Every row belongs to one group in each of 4 separate groupings. Each group adds its own fixed numbers to the row, and there is some noise. The rows also spread widely along 16 directions, which tell nothing about the answers.
Some rows, each with its group in each grouping after it:
[ 15  -4  -7  -4  15  -1  13  -7  -8  30 -14   5  18   6  -2   9  14  -5
  -7 -15  -2  16 -24   9  -7 -13  -5  22   4  -6]
V U (1) Nula
[  1  15  -9  13  -1 -25   2  15  23  -5  -2   8  19   5 -12 -16 -11 -10
  18 -18  12  -5   9  -1  10   2 -25   4  -5  -7]
P A (1) vumer
[-15   6  12  -3  -8  -7  10  -9  -4  -8  -9   9 -17  -2 -12  15 -12   9
  -9   6  -8  -5   1  -1   3  15  11  11   9  14]
P W (0) vumer
[ 13 -14  -5 -17  24  24  -1 -15   3   7 -11 -17 -10  -2 -18   9  16  10
  15  -6 -21  21 -25   5  -3  14   0  24  -5 -10]
F U (0) lar
[ -1  -5  -7  -4 -14  24   7  -1 -10  -6 -10  17  -7  -4 -12  -2   2  17
   1  -7   3   1   4  -1  -7 -19  -7 -27   7  -3]
S A (2) bil
[ -3   3  12 -12   3 -11  13  -9 -10   0  12  -7 -18   4  -6 -22   6 -12
  -4  -5  27  26  -1 -12   4   6   1  16 -10  -4]
S W (2) Nula
[ -2   3   2 -10 -13 -16   4  -3   8   6 -13  18  -4  -2  18  14 -14   2
  -1  -4  -7  -7   9  -9  -8 -16   1  -3  20  14]
V N (1) lar
[  0  18  -2  16   1  -6  16  21  17  -8   8  19   6  10 -26 -21   7  -4
  -4 -24  11 -20  -7  11   8   0 -13   0 -10   1]
D X (1) bil
[  3  19  26   1  24 -12   8 -28  -1   9  -7  -9  41   9   5  -4   6 -17
   0  -2  -9  16   1  16  -3   3   2  18  -9 -19]
F Y (1) vumer
[ -4 -16  -5   3   8  -2  -4   2 -10  -5  -2  24  11  -5  11  12  -8  -4
 -13   2  -2 -11  -8  14 -16   0 -20 -18  -1   1]
D X (1) vumer
[ 12  11  10   4  -5   8   5 -10   0  -3   1  -6   7  -4  14 -24  -4  -3
   7   3 -11  -7  13 -11 -18 -16  -3 -22  -2  20]
F Y (0) bil
[-15   4  -4  -7   1   5   0   2  -2  -7 -10  13   6   0 -11  12  -4  20
  10 -10   0   1   0  10  18  -2   3   2   8 -22]
D N (2) lar
[ 10 -24  -1 -14  19   5 -17 -17 -19  -3  -9  -3  15  -4  17   8   4   1
  -2   5   0  16   1   5 -20   2 -24 -11  -6 -20]
D Y (2) bil
[  1  -7   5   1 -17   4   9 -14  13  -1  -9  -3  -9  -3  13   7  -9 -13
  22  16   7  11 -13   9   0  -9  19  18 -12   2]
P W (1) Nula
[ 14   2  -8   5  -9   9 -14   3   6   0  21 -19 -14  -1   2 -25  10  -2
   4  13  -1   3   3 -21  -9   4  -1 -17  -1  19]
P U (1) Nula
[-12  -2 -33  -5   2   7  -4  11  -3  10  18   8 -18   1  -1  -2   2  20
  27  -4   9   7 -24   5  24   7 -12   4  -3  15]
F U (2) lar
[  3  25   5  -6  12  -4  -7 -23   6   3  12  -8  14  16  -3 -28   9  -6
   9   4   1  21   9  -4  -7   1 -20 -15   0  -2]
V U (0) vumer
[  4   4   3  -6 -12  -6  -2   1  20 -10  19  -3  -8  15 -13 -13  11   5
   5   7  17  -4 -21  -8  -5  -1  -4   0  -5  -4]
V A (0) lar
[-21   1  -5  -5 -17  -1  -6 -11 -17  15   3  10  -2   2  20  24  -4  12
  -3  14   9  13   1   7  18  -8  17  -4  14  -2]
P A (1) Nula
[-18  -9   2   0   4  -7 -10  -2  -9 -19  11   7   2   0  -4  18 -16  -5
   4  20   9   7  -3  17   5  28   2   9  -6 -13]
V Y (0) bil
[ -1  10  11  -9   5  -8  -4 -16   9 -11 -19   0   3  -3  -4  -3 -10   8
  18 -11 -11   8  22  -3   4   8 -13   0   2  -6]
F X (2) Nula
[  2  -9 -34  -1 -11   8  -4  15  10  18  17  16   6   7  -7   9   4  -1
  15  -8   9   5 -29   3   6 -10 -13   4  14   3]
F X (0) bil
[ -5  -1   0 -14  -3  -2  10  -9  16   4 -15  21   8   5  -9  15  -3  -1
  12 -12   3   8  -8   5   1 -11  -1   6   9 -13]
S A (1) Nula
[ -1   0   5   3  -5   6   7   8  -8  19  -2   2  20  -7   2   9  -9 -25
 -11 -17 -13  13  18  -7  -1 -15  29  10  28 -15]
F X (2) bil
[ -1  -7  -6  23  -4   3  20  14 -19   4 -11   4   0 -14   1   2 -15  -1
  -6  -2  -2 -12 -11   8   4  -8   9  14  -7  16]
P W (0) vumer
[ -1   0   1  -7 -18   3   0 -18   5   5   7   8  -9   0  27  -5  -6 -15
   8  15   4  11   6  -5 -17 -16   0 -17   6  18]
P N (1) bil
[ 22  -6  -8  11   2  15   9   6 -12  24   2   3  -7  -5  -8  -6  15 -26
 -28 -11  -7  19  -4  -4 -15  -2   0   6  11  11]
D A (2) Nula
[ -7   8  -6 -11  -8   0 -11  -5   8  -9  23   2 -19  14 -17 -14  13   5
   7   4  28  20  -7  -3  10  13 -15  -9  -3 -11]
D A (1) Nula
[-21  -8  -9 -12  -1  -5 -17  -8  -2  11  15   3 -11   4  20  31   1  12
   5  17  -1   6 -18  13  21  14  11  14   3   8]
F X (0) Nula
[  1   0   9  -7   2   4   9  -5 -15  15  -7   6   8   1   2   5  11  18
 -20  -8 -10  -9  -9  -8  -8 -17  12  -2  13   4]
F U (2) Nula
[  5  -8 -19  -7  -5  17 -13   1   4   6 -13   9  -3  -1 -12  22  13  29
   1  -3 -18  -9  -9   2   1  -3  -9 -11  15   4]
S X (1) vumer
[ -2  -5   2 -13   2   4 -10  -1  20 -18  -4   8  -8   1   1 -12   1   6
  11  -7  -8  -8  12  -9 -12  -4 -20 -27  -4   1]
F Y (2) vumer
[  2  -9 -10   8 -26  -8  11  -2   2   2 -26  23  -4  -4   4  18 -15  -1
   7   2  11   2  -5   6  -1 -14 -13   7   5   7]
P W (0) Nula
[ 10 -23 -16  11  13  -4 -10  15 -11  -3  -3   8   6  -6   3   2   5   5
  -9   0   4 -14 -15  10 -12   7 -28  -4 -14   0]
D U (2) vumer
[ -5  -8 -11  -4  -5   5 -18   7  22  10  16   6   3  14  16  15  18   7
  -5  13 -12 -18 -21   5  -3 -11  11  -8   4   2]
V W (2) vumer
[  2  -3  -2  -2   2  15  12 -29 -21  -3  -2   7   2  -8  -3  -2 -16  -2
  14  15  -5  18 -17  14 -18   8 -11  -4  -3  17]
P X (2) bil
[-19  -8  14   1   7   8  -6  -5  -4  -5  14   9   7  -3  26   5  -5 -13
  -9  12  -8  -7   4  13  -6  -7  17 -19  -8  -5]
F X (1) vumer
[  2 -15  10  -8 -13  14   6 -13  -8 -16 -12 -12  -4 -13   5   2 -15  19
  19  19  -4 -11 -16 -10 -20 -15  20  -6  -1   7]
P U (1) vumer
[ -1  18  -2   4  -9 -16  -1  11  15   1  34   3   2  14 -16 -12   3  -4
 -10   9   1 -17 -17 -15  -6  11   3   2  14  20]
V W (0) vumer
[ 13 -13  -4  14  10 -10  14  21  -9   7  -3   2  -6 -14   8  -3  -8 -16
 -11 -13   1  -9  -9   1  -5   3  -3  18 -10  15]
D A (1) lar

New rows, each followed by its group in each grouping:
[  0 -14  -2   7 -15  -2 -11   8   8  -6   2  -6   0  -8  30  -2 -14 -10
   9  15  -1 -11   8  -9  -8 -15   7 -12  -4   6]
P W (0) vumer
[  5 -19   0 -14  -7   4   5  -5  -2   8 -19  14   0 -10  -1  31 -12 -13
  -4  -6  -4  17  -3  -2 -15  -6   7  11  26 -14]
D A (1) lar
[ 11  -3  20  -2 -15  -9   7   5  12  -3  11  -9 -23  -5   0 -13  -1 -31
 -13   0  -1   2  13 -27 -21   6  17  12   7  13]
F W (2) bil
[ -9  -2   7  -4  -1 -24   5  -1   8   4  -9  12  -2  -1  10  13 -12 -16
   0  -4   1   3   8  -1   0   3  -1  16   7   3]
F U (0) vumer
[ -8  -3   0  13  -7  -8  18   8  -4   4 -13  18   5   1   1  12  -5  -9
   0 -10  14   0  -5  21  13  -8   2  21  -9  -7]
F Y (0) bil
[  0  18  11  -1  -3  -2   2  -6  12  -3 -18 -13  -7  -8   2  -8 -12  -1
  20 -13 -14  12  35  -7  16   0   7   6   4  -3]
F A (0) lar
[ -7  12  12  -8  12 -11  -9   4  12  12   2   0  10  10  -9  22  11   0
 -25  -8 -24  -5  10  -3  10  16  23  17  20 -13]
V W (1) Nula
[ -1  -6 -12   8 -16 -11  -5  13  14  -8   8   2   2  -8  22  -6 -25  -6
  29   8   5 -12  -2   0   2  -9   2  -3  -5  13]
V X (2) lar
[ -6   0  28   3  -1  -2   4 -11  13 -18   7  20   9   3  11  -2 -10 -26
 -22  14 -13 -13   7   8 -29  -2   7 -22  -2   1]
V X (0) lar
[-10 -15 -11   0 -10  14  -8  11  -9 -18  17   0   1  -9   2   4 -16  12
  21  17   7 -13 -18   1   1   0  14  -7  -3  -3]
D W (2) bil
[  9   1   3   3  -3  -1  -8   0   8  -8   3 -29 -20  -9  -1 -16  -3  -3
  23   6  -2  11   9 -10   6  16   6  15 -11   7]
F A (2) vumer
[  9 -13  10   1  -7  -8   5  -9  -1  -7 -18 -12  -1  -3  16   0  -7  -1
  11  10  12   1  -8   3  -9 -16   1  15 -17  -8]
V W (0) vumer
[ -6  12   4  -1  14  15  17  -8 -26  10   8   5  13  -3 -11  -4  -5  -2
  -8 -10  -6  11  -9   9   0  -2  14   2  10   2]
D X (1) bil
[  3  -4 -13  11 -21 -11 -15   6   2   1  -5   7 -14  -5   8  13  -5   0
   6   9  11   7  13   2  12  12 -14   2   1   5]
F A (1) Nula
[  9 -11   5  -6  22   5 -24   1   4  -4  11 -28 -11  -3   4 -15  16 -10
   0   0 -10  16  16 -12  -1  24  -2   4 -14 -13]
F U (2) Nula
[ -7 -11   4 -10   4  13   0   7  11 -11 -17  20  -8  -7 -14   7  -3  -7
  -6 -17 -16   2  24  -7  -8  -1   3 -14  12 -13]
S U (2) Nula
[ 21   0  -1   7  11  19  -8  -8  -7   4  -2 -29   7  -4  -5 -15  14   4
   9   6 -15  10  -5  -1  -6   3   0   5  -8  -2]
F U (0) vumer
[  5  -4   5   2 -11 -10  -1   5   9  -2 -15  -6 -26  -4   1  -3   1 -17
  -5  -9   8  17  26 -12   7   7   0  14  -3  -4]
P W (1) Nula
[ -5  10   7  16 -13  -2  14   6   2  -1  19  22   9   8  -1 -12   5 -19
 -22   2  11  -9  -5   7  -5 -12   3 -14  -2   4]
S X (0) lar
[ -5   9 -14  12 -23   6 -17   8   8   4  20  -5  -8  -2  23   0  -1  14
  18  19  -7 -16   6   1  15  -4  14 -13   2  24]
F A (2) bil
[-17  -3   2   3  21   0 -10   9   8   1   1   2   4   3   9   2  10  -5
  -5 -11  -5   1  12  14  20   5   7   0 -16 -21]
P U (1) Nula
[-10  -8  13  -4  -1  10   0 -13 -10 -21  -7   2 -18  -4   0   2  -1  11
   2  12   6   7   0  12   2   8  -1  -5 -17  -9]
F Y (0) lar
[  5   8   3   3 -15 -14   1   4   8  -6 -10  -4 -21  -5  14  -5  -7  18
   6   2   0 -22   9 -10   6  -5  -1  -2  -4  30]
D A (0) Nula
[ 12   8  -2  15  -5   1   8   1  -7  16   6   1  -6   0  -8  -3  13  -7
 -18   0  -5   2 -13   4  -5   5   0  10   4  22]
F X (1) vumer
[-14  -6   4   3  25  -2   5  24  -2  -8   8  13  11  -2 -19  -1  -4 -11
 -16 -23   0 -10  -2   6   4  11   3   3  -4 -22]
D A (1) vumer
[  5  -3   7  12  -5   3   6 -18 -13  -1   2  -7 -11  -2  18 -10   4  -8
  -3  23   8  12  -9  11  -8   0  -1   1 -21  12]
P U (0) lar
[ -2  -8  12 -12  -3   8  -2 -10  -8   3  -4  -8 -16  -4  14  -1   7   3
  -3  -2   5  16   9  -7  -1 -12   9  -4  -2 -13]
F A (1) lar
[ -3  20  16  -7 -12 -16   3 -16  19   5  16   3   8  11  21  -7   0 -17
  -1  10  -1   3   4  -7  -6 -10  13  -1  10   8]
D W (2) lar
[ -4  -1  21   1   5   1 -17   3  18 -15 -10 -20   2   3   8   4  12  16
  -7   5 -21 -23  18  -2   9   2  24  -2 -12 -16]
P U (0) Nula
[  5  -1  -3   6   2   1  10   1 -20   7   4  12   4  -6   0 -12  -5 -14
 -11  -7   4   9   1  -7 -15  -6 -14 -12   7  12]
F Y (1) vumer
[ -1   5 -19  -9   4   1   6  -4  -7  18   4  19  12   9  -7  -2   1   2
   5 -15  15  18 -15   1   3 -13 -24  -5  13  -3]
D A (0) Nula
[ 12  11   9   8  -3  -8  13 -10   1 -10 -14   3  30   3 -16 -18  -9  -1
   8  -3   8   0   0  -5 -14  -9 -18  -4  -1 -11]
P U (0) Nula
[ -4   9  -7  16  11  -3   5  19   4  12  11   6  30   2   2 -10  -2 -10
   7 -20   1  -9   0  11  14 -10   2   4  -6 -12]
F A (1) bil
[  5  11  27  -8   2 -16  15  -4  15   2 -20  -2  -1   0  -5   9   3   0
 -10 -18 -18 -12  12  -9  -3   2  18  24   7   6]
F Y (1) bil
[ -2 -12  -2 -19 -13 -31 -12  -1  19  -7  -7  -1  -4   2  10  22 -12  16
  22   9   8 -14 -14 -17  -4   3  -7  17  11   5]
F U (0) vumer
[-13  18  26  -8   7  -5  -9  -9  17  -5  12 -15  10   3  -6   5  -5 -12
   1   4 -21   7  19  -9  10  20  33  13  13 -15]
F A (0) Nula
[-13  11  -8 -16   2 -20   6   2  23   7  23  14 -21  12   2 -11   0 -15
  10 -13  14  13  -9  -6  11   8  -9  13   2  12]
D W (2) lar
[-15   8  -8  -1   4  -3 -10  18   3  10   7  -3  12  -1  11   6  -4  12
   8 -13 -13 -13  15  -8  21  -6  18   1  15  -1]
F U (0) bil
[ -2   7  -6   4  11 -11 -11  20  18   2   6  -8   3  -3   9 -11  -3   5
   7 -16 -12 -19  16 -11  14   3   1  -5  -4   9]
P A (1) Nula
[  6   5 -10  18 -20  12  -5   1  -1   0   9 -11   1  -9  11 -13 -13  -7
  18  16   0   7   8  -2   2  -8   7 -12   1  11]
P A (0) lar
[ -4  14   7  -2  -8   3   1  -1  -3  16   2 -12 -20   2   2   3   9  -5
 -13  -6  -4  20  19  -8  19  -1  28  14  15   2]
D A (0) Nula
[ -2  -4   5  14  -8   0 -15   5   3 -14   9  -3   6  -4  21 -11  -5   2
  -1  17  -2 -19  13   0  -4  -5   1 -27 -14   2]
P A (2) Nula
[-14   3   4 -12 -11  -7   7  -6   6  -3   7  18 -24   4  -7   7  -3  -6
  -8   0   5   6   1  -6  -3  11   3   0  11  16]
P Y (1) bil
[  5 -10  13   7 -13  19   1  -8 -34  -3 -15 -16  -9 -17  13   5  -2  12
  -5  11  -1   6  15   0  -2 -11  22   0  -1  -7]
F N (1) bil
[  0  -6  30   2  18   9   1  -7  -7 -26  -5  -9  -2 -16   5 -16 -12 -18
 -11   5 -18  -4  25  -5 -25   8  13 -17 -10  -4]
D U (1) vumer
[  0   4  10  -4 -16   3   7 -16  -4   4  10   8  15   9   6  -4   1 -12
  -4  12  10  11  -8  -6 -15 -19   6 -11  11  -3]
F Y (0) Nula
[  3 -13   5 -19   7   0  -8 -12  -7 -16  -1   8 -20   4  -8  -6  10  14
 -12   0   6   1   2 -12 -22  14 -36 -22  -5   5]
F Y (0) bil
[  5 -15   5  -4  30   7   9  -3  -9 -10 -20   2  -5 -12  -4   4  -5   2
   2 -13 -12  -3  -6  16  -7  15  -8  12 -20   2]
D Y (1) bil
[ -3 -10  10   2  -2 -19  -2 -17  -5  -6   6  17  11  11  17   0   6  -6
 -17  19  24  -3 -18  13 -22  -3 -29 -16 -18  -6]
P A (1) vumer
[-16   4   3 -11   4   1  -8  -7  13 -13 -11   7   3  -2   7   3 -14  14
  22  -8 -13  -7  15   2   7  -5  -5 -15   2  -3]
F X (0) vumer
[  6   7 -12 -11   3  11   9  -7   5  24  -3  15   6   1  -3  -4   0 -12
   8 -23 -10  20   4  -7  -9 -15 -11  -8  21   6]
F A (1) bil
[  7 -24   8  -6  -5   1 -14  -3  10 -24 -19  -7  -2  -7  -7  28  -8  11
  10  18  -7  -6  -9   6  -9  15   7  15  -5 -24]
V W (1) lar
[ -5  -8   2  -1   7  16 -22 -12   3  -9  -3 -21  -8  -1   1   7  11   9
   9  18 -13  12   6   9   7  16   7   0 -12 -15]
P U (0) vumer
[-15  11   4   5  -5 -23  19   0 -10  -4  -3  25  -3   4 -19   5 -10   8
  -9  -5  21  -3 -12   8  12  13 -11  11  -2   6]
P A (1) Nula
[ -4   6  16  -3 -13 -17  17   1   8   4 -14   4   0   0  10   6  -7   4
  -5  -8   1 -16   0  -9   3 -18  23  13   5  12]
P Y (1) Nula
[-14   5   3   0  -3 -17  -5  -2 -11  -5   5 -12   3  -3   3  14 -17  18
  11  13   3  -5  -6  -1  23  18  18  21   3   4]
P X (0) Nula
[ -3   2   6  16 -11   6   5  11   3  -7 -26   2  -8  -6  -8  16   0  11
  -1  -7 -12 -10  14  12  21   0  18  15  -4  -4]
F Y (0) Nula
